The rows of a group lie close to one hidden flat surface of 9 dimensions, which may be shifted away from zero. Surfaces can cross.
In the rows, 128 means zero.
Some rows, each with its group after it:
[ 94 144 132 143 168 135 167 162 112 176 186 147 111 130 107  72 136 225
 130]
(0)
[163 129 134 106 127 157 146  85 129 172 123 115 122 195 100 181 104 119
 132]
(1)
[160 101 129 175 107  56  87  62 106 141 137 125 116 150  44 148 151 115
 163]
(3)
[121 168 135 125 108  86 109  95 102 131 125 124 158 135 122 168 124  92
 135]
(3)
[123  90 122 161 113 117 151 149 127 106 141 158  92 103 118  72 138 161
 141]
(4)
[125 153 109 103 133 167 149 132 145 147 123 134 139 115 166 144 121 138
 115]
(0)
[102  95 154 107 160 131  86  77 118  96 135  95 125 134  58 158 143 121
 134]
(3)
[129 127 139 129  73 138 165 140 121 120 115 132 107  76 129 124 121 102
 135]
(0)
[ 94 117 104 160  76  96 133 133 142  52 109 128 128  97 146 115 130  81
 148]
(1)
[ 97 116 179 147 130  98 145 138  97 182 153 123  82 104  88 103 103 133
 138]
(2)
[163 139 122 120 173 156  69  67 175 153 112 121 131  92 161 176 134 114
 106]
(5)
[200 145 116 168  78 113 165 119 149  93 133 136 123 164 125 113 119 122
 146]
(3)
[165 235 148 116  95 122 153  84 118 133 136 115 171 148 145 181  98  94
 127]
(2)
[147 116 143 128 125 119 120 121 115 165 127 124 111 117 100 134 130 129
 132]
(0)
[145 158 114 127 146 160 119 106 175  68 133 116 156 129 152 132 142 134
 121]
(0)
[ 91  88 132 143 112  79 101 118 110  99 106 123 119 143 117 140 116  75
 142]
(2)
[191 136  82 122 100 141 115 139 151 165  94 126 156 136 165 157 149 108
 127]
(0)
[106  95 135 128 144 107 103 125 117 109 124 112 131 170 106 131 124 117
 132]
(4)
[110 145 162 123 121  70 127 185  76  87 133 101 166 213 112  98 119 115
 132]
(1)
[174 131  87 117  86 126 127 125 125 155 112 103 169 174  94 168 162 118
 150]
(4)
[101 134 133 124 131  96 111 153 115 195 121  93 149 149 118 144 130 112
 130]
(5)
[144 188 139 161 116  93  99 123 151 112 137 106 154  70 143 114 147 105
 132]
(5)
[246 107 151 104 180 138  39 129 131 130 104 118 146 145 124 123 167 128
  96]
(5)
[158 163 115 117 117 125 109 116 125 115 127 125 164 119 125 146 154 124
 130]
(2)
[158 140 122 141 151 112  86 129 151 138 132  94 164 152 114 124 163 138
 125]
(5)
[ 75 179 132 109 106 128 130 118 131 104 117 116 150  79 173 163 108  76
 119]
(2)
[156 100  78 133 104 121 109 120 143 146 102 111 150 174 110 157 158 113
 146]
(4)
[133 137 133 117  94  84 105 163  77 181 106 140 147 118 142 139 134  98
 129]
(3)
[ 46 128 135 130 112  77  84 133 119 113 107  88 143  88 125 148 136  61
 138]
(3)
[168 168  80 164 131 112 117  82 154 132 152 152 155 144 133 136 156 175
 137]
(3)
[166  86 131 127 146  92  82 168  90 168 112 144 128 167 129 107 143 137
 119]
(4)
[116  91  88 173 138 152 152 100 186 137 143 143  82 107 120 107 129 166
 145]
(2)
[ 43 148 142 112 144 170 171  45 150 146 135 137  88 101 143 192  68 109
 124]
(5)
[185  96  85 129 121 125 109 150 122 143 110 152 144 157 131 116 167 157
 132]
(1)
[108 169  63  97 132 132 109 104 114 119 125 155 195 156 157 171 159 148
 128]
(3)
[113 106 128  66 152 201 176 161 101 167 125 157 111 153 148 135 105 163
 106]
(0)
[137 154 129 159  89 107 160 124 127 111 156 115 139 120  86 106 146 139
 154]
(5)
[164 144 107 105 110 115 116 153  99 165  99 144 159 167 175 155 119 104
 113]
(4)
[171 159 155 132 144 142 113  86 146  88 145 134 127 110 132 135 126 131
 115]
(5)
[140 140 152 108 133 136 110 123 116 188 132 115 126  71 100 143 145 133
 121]
(2)
[149  89  98 114 132 152 121 151 121 100 122 160 128 136 130 106 156 167
 125]
(2)
[193 124 143 115 136 145 121 146 124 139 128 115 136 148 106 114 144 147
 121]
(3)
[120 111  29 132 124 150 135 156 170 157 105 130 156 162 171 131 159 151
 136]
(4)
[165 145 141 170 133  68  77  82 135 123 139 123 134 131 106 130 142 110
 137]
(4)
[ 77 125 148 150 138 113 119  89 140 192 140 122  85  63 109 147 113 119
 134]
(0)
[112 130 147 189 103  81 156  81 132 107 151 140  89 131 107 117  92 113
 153]
(0)
[ 93 157 166 144 120 112 134 136 118 185 156 114 113  37  96 118 134 142
 135]
(0)
[137 145  80 119  83 121 157 130  96 123 116 178 152 161 165 147 125 136
 137]
(3)
[182 129 126  91 105 117 120 131  66 119 105 154 163 223 123 160 123 112
 122]
(1)
[119 184 148 167 140 110 158 110 143  96 169 146 118 119 153  95 100 151
 126]
(5)
[123 163 156 134 141 117 142 135 115 108 158 118 142 150 113 105 122 153
 126]
(1)
[142 154 122 121 114  94 117 166 107 126 120 132 164 161 158 124 131 115
 120]
(4)
[146 121 136 175 159  78  83 107 140 114 144 140 117 132 121  98 138 149
 130]
(4)
[117 131 102 153 115 133 133 111 176 110 127 121 123  84 140 125 139 123
 136]
(5)
[ 90 134 194  78 131 121 137 146  51 128 124 155 119 128 133 141  85 106
 107]
(2)
[ 92 152 174 137 161  96 134 117 101 112 162 130 125 177 123 118  89 140
 123]
(0)
[134 196 129 119 136 151 132  75 152 154 145 127 146  97 143 171 123 134
 123]
(2)
[ 90 129  93 108 181 176 154  48 145 115 139 179 118 197 172 175  86 171
 112]
(1)
[ 66 189 131 172 138  74 133 136 150  71 161  82 169 175 141  99 118 124
 142]
(1)
[ 97  52 120 143 131 122 128 158 132 149 120 109  91 126  83  99 146 135
 143]
(5)
[124 164 138 162 110 112 143 133 139  61 156 133 131  79 127  84 140 144
 138]
(1)
[165 170 140 130 120 117 142 127  98 112 163 129 163 164  90 114 144 170
 141]
(4)
[113 126 142 141 109 121 176 201 128  97 143  88 133 175 113  73 118 133
 138]
(1)
[156 146 116 150 134 113 157 144 113 147 154 163 132 185 151  95 112 173
 125]
(2)
[ 93  94 111 123 155 119 118 168 106 108 127 161 125 137 148  88 136 160
 121]
(1)
[192 136 147 175  84  79 114  75 151 148 116  94 112 156 100 163 107  55
 146]
(3)

New rows, each followed by its group:
[177 143  83 128 102 144 150 121 134 157 131 135 152 152 113 141 158 166
 141]
(4)
[114 150 129 157 130  91 113 135 131 126 144 128 135 110 136 103 139 139
 131]
(4)
[ 93 134 132 147 130  93  77 110 174 164 100  67 130  87 138 164 122  53
 131]
(3)
[ 82 114 139 142 101 119 154 105 129 110 126 143  87  86 132 136  98  98
 138]
(4)
[ 72 113 110 155 129 121 159 157 154  91 142  97 127 153 119  89 130 141
 147]
(5)
[167 158 119 116 132 149 107 137 134 156 137 125 158  77 126 125 176 162
 119]
(2)
[142 139 118 150  95  96 113 121 133 147 108 137 122 102 154 141 124  89
 136]
(4)
[ 72 138  95 113 116 161 171 111 139 134 130 123 134 132 130 165 118 133
 142]
(4)
[142 143 141  60  69 159 190 179  68 142  93 139 148 173 153 167  89  83
 120]
(5)
[134  62  83 159 129 133 130 134 153 147 123 163  87 112 132  93 145 159
 136]
(4)
[190 137  97 158  90 160 190  74 151  73 147 178 108 140 124 120 119 160
 147]
(4)
[102 161  71 165 106  89  98  70 169 150 106 121 151 118 176 187 122  76
 141]
(3)
[197 107  99 167  83 125 152 105 147  63 122 173 109 154 148 110 118 119
 142]
(4)
[153 189 148 144  76 132 216 162 118 146 158 133 128 153 139 102  89 143
 136]
(2)
[ 73 103 117 146 158  83 113 132 122 197 118 134 110 177 164 141  91 115
 121]
(0)
[209  94 158  96  87 167 146 131  89 190 126 135  94  58  42 134 162 147
 141]
(0)
[135 141 117 107 119 142 150 166 133 173 114 106 146 168 156 142 115 116
 119]
(1)
[117 125 161  99 123 128 141 132  84 137 115 171 102 127 166 143  81 103
 107]
(4)
[124 147 115 153 160  90  88 126 131 172 144 129 142 119 135 115 150 159
 124]
(4)
[164  87 185 133 137 128 145 135  89 121 158 116  97 166  24  90 132 165
 143]
(1)
[ 97 149 120 162 124  89 127 146 149 111 138  88 151 166 129 109 132 115
 144]
(1)
[109 146  98 149 113  92 100 121 150 144 109 116 147 114 166 151 130  86
 134]
(4)
[151 131 135 160 111  73  98 141 114 130 128 123 138 121 119 110 144 110
 138]
(4)
[181 129 160 128 112 119 135 124  99 167 142 122 120 138  70 122 134 144
 135]
(2)
[116 163 155 144 137 134 149  93 156 131 154  97 120 126 103 132 112 133
 133]
(1)
[137 137 116 131 133  97 111 119  83 207 144 181 127 107 127 139 141 169
 126]
(3)
[ 95 144 103 109 148 178 180 116 153 128 131 142 127 177 177 148  89 145
 115]
(1)
[117 161 130 117 127 117 141  89 111 133 123 157 136 174 166 173  82 112
 116]
(2)
[157  79 124 130  59 112 153 182  97  94  94 140 116 142 126 105 125  88
 144]
(4)
[130 173 125 122 148 124 109 119 142 121 126 114 164 144 160 145 125 125
 115]
(0)
[ 74 137  83  96 170 151  76 198 157 132 114 103 186  82 174 106 193 155
 111]
(3)
[130 113 132 123 143 127 110 129 116  88 136 113 143 138  87 113 157 145
 134]
(3)
[ 88 108 163  90 139 144 132 170 101 107 114 115 120 122 132 114 115 106
 115]
(0)
[ 80  84 189 120 173 137 133 135 117 105 135 135  70 118 127 101  84 122
 111]
(5)
[108 115 137 102 122 139 131 132 118 158 113 117 119 125 124 155 116 104
 126]
(5)
[170 147 109 131  90  96 116 164 107 199 117 131 151 101 129 130 160 126
 135]
(4)
[100  68  51 146 178 148 114 110 181 108 121 130 128 210 140 125 146 166
 134]
(4)
[175 205  93 102 103 193 143  84 177 141 122 113 178  79 154 189 155 123
 122]
(2)
[127 131 138 159 129 115 163 116 139 243 151 129  82 135 116 132  93 143
 137]
(2)
[126 145 180 105 114 121 153 131  83  91 130 132 123 161 123 137  87  99
 122]
(0)
[136 116 129 129 144  87  83 142 105 139 122 114 148 176 115 127 142 120
 130]
(4)
[127  77 104 133 153 124 117 147 129 118 118 140 121 179 131 107 131 146
 125]
(4)
[106 197 188 120 147 128 155 117 111 113 168 116 137 119 123 126  99 140
 112]
(1)
[206 121 147 145 143 140 110 136 161 169 126  92 116 127 108 116 141 130
 122]
(3)
[133 137 175  85 116 151 136 117  84 119 126 131 126  96  96 148 125 116
 124]
(2)
[171 120 143 123 134 129 133 122  87 182 143 181  96 109 124 118 120 168
 118]
(4)
[133 106 154  68 127 189 155 108  96 160 113 153 100 105 110 173 109 128
 110]
(2)
[146 156 147 155 114  98 105  54 146 117 132 115 121 106 113 163 116  90
 141]
(0)
[142 164 168 112 154 103 112 171  77 131 153 134 159 138 119  94 141 166
 110]
(1)
[207 143 190  59 108 160 121 151  63 120 112 118 155 132  85 151 138 108
 112]
(0)
[107 134 127 129  93 115 167 156  95 229 125 145 101 106 140 136 103 128
 134]
(0)
[116 100 158 134 167  87  85 136 103  86 112 154 122 190 178 118  86 101
 101]
(4)
[178 115 190 143  89  71 106 117  72 117 120 140 104 116  90 125 113  77
 135]
(4)
[159 117  78 118 135 133 107 112 142 134 100 122 162 218 143 171 139 119
 130]
(4)
[ 79 140 137 122 147 129 121 106 116 113 141 134 130 100 120 136 129 145
 126]
(3)
[143 124 163 130 109  97 135  84  91 130 128 133 117 186  92 159  93  92
 139]
(2)
[197  93 140 111 167 148  93 166 131 120 104 146 116 141 168  99 127 126
  95]
(5)
[184 178 117 157 142 111 108 130 159  99 148 112 167 153 137 101 155 153
 125]
(5)
[124  87 113 141 133 118 113 111 130 159 118 145  97 114 126 133 126 130
 130]
(4)
[157 109 129 114 108 127 110 194 132 173  87 100 134 118 150 122 134  86
 119]
(3)
[139 115  99 132 114 128 126 173 142 124 106 120 139 137 159 113 141 116
 126]
(0)
[102  95 152  70 147 150  92 167 111 135  88 104 132 109 139 150 127  84
 106]
(0)
[188 136 177  81 150 148 104 126  97 145 112 145 128 143 148 152 102 107
  94]
(5)
[138 126 100 140 140 112  68 109 150 109 129 124 153  93 123 130 179 142
 135]
(2)
[175 101 134 154 143 107 108 109 118 155 140 166 101 124 110 104 132 160
 127]
(4)
[113 153 168 153 155 112 112  98 121  90 175 145 111  62  98  91 143 171
 132]
(1)
[137  76 156 127 188 144  86 130 151 124 117 140  83 109 153 101 115 129
  97]
(5)
[ 96 102 117 151  89  77 111 171 125  79 108  84 150 150 104 108 148  82
 156]
(4)
[136 145 159 123 121 154 173  51 128  65 142 151 101 148 119 161  77 113
 128]
(0)
[135 165 147 143 120  86 114 119 105 119 157  97 164 145  71 122 153 137
 145]
(4)
[173 117 134 130 132 128 124  89 108 175 136 152 107 139  97 144 125 152
 132]
(3)
[111 123 125 117 120 139 155 122 121 139 121 147 108 135 144 144 102 121
 126]
(2)
[108 115 106 101  94 126 139 182 101  81 105 132 158 148 139 122 140 109
 130]
(3)
[152 137 127 110  76 175 186 134 124  95 104 187  96  74 193 128  89 105
 116]
(5)
[ 97 164 132 166 125 100 151 119 140 128 159 116 129 116 120 113 121 138
 144]
(5)
[116  95 106 109 139 142 134 186 102 133 119 170 122 130 165  95 131 161
 111]
(2)
[121 143 114 112 135 151 128  73 128  57 133 126 155 168 107 158 136 135
 138]
(3)
[ 95 109 118 148 131 133 125 140 159 118 120 124 103  84 150 112 127 115
 128]
(5)
[144 111 180 100 179 151 107  66 111 155 136 135  88 124  96 165 100 134
 111]
(5)
[174 113 136  93  90 169 143 138 114 148 112 129 119  82 100 140 145 119
 130]
(0)
[164 111 103 111  80 157 152 130 133 110  97 127 135 145 126 159 132 100
 140]
(2)
[113 142 163 156 138  74 114 179 117 130 155  76 149 156  80  79 142 134
 138]
(1)
[122 118 109 107 127 130 127 127 118 122 109 126 149 191 138 156 116 115
 129]
(4)
[176 128  80 137 100 129 100 109 158 188 104 119 143  84 129 162 167 113
 143]
(5)
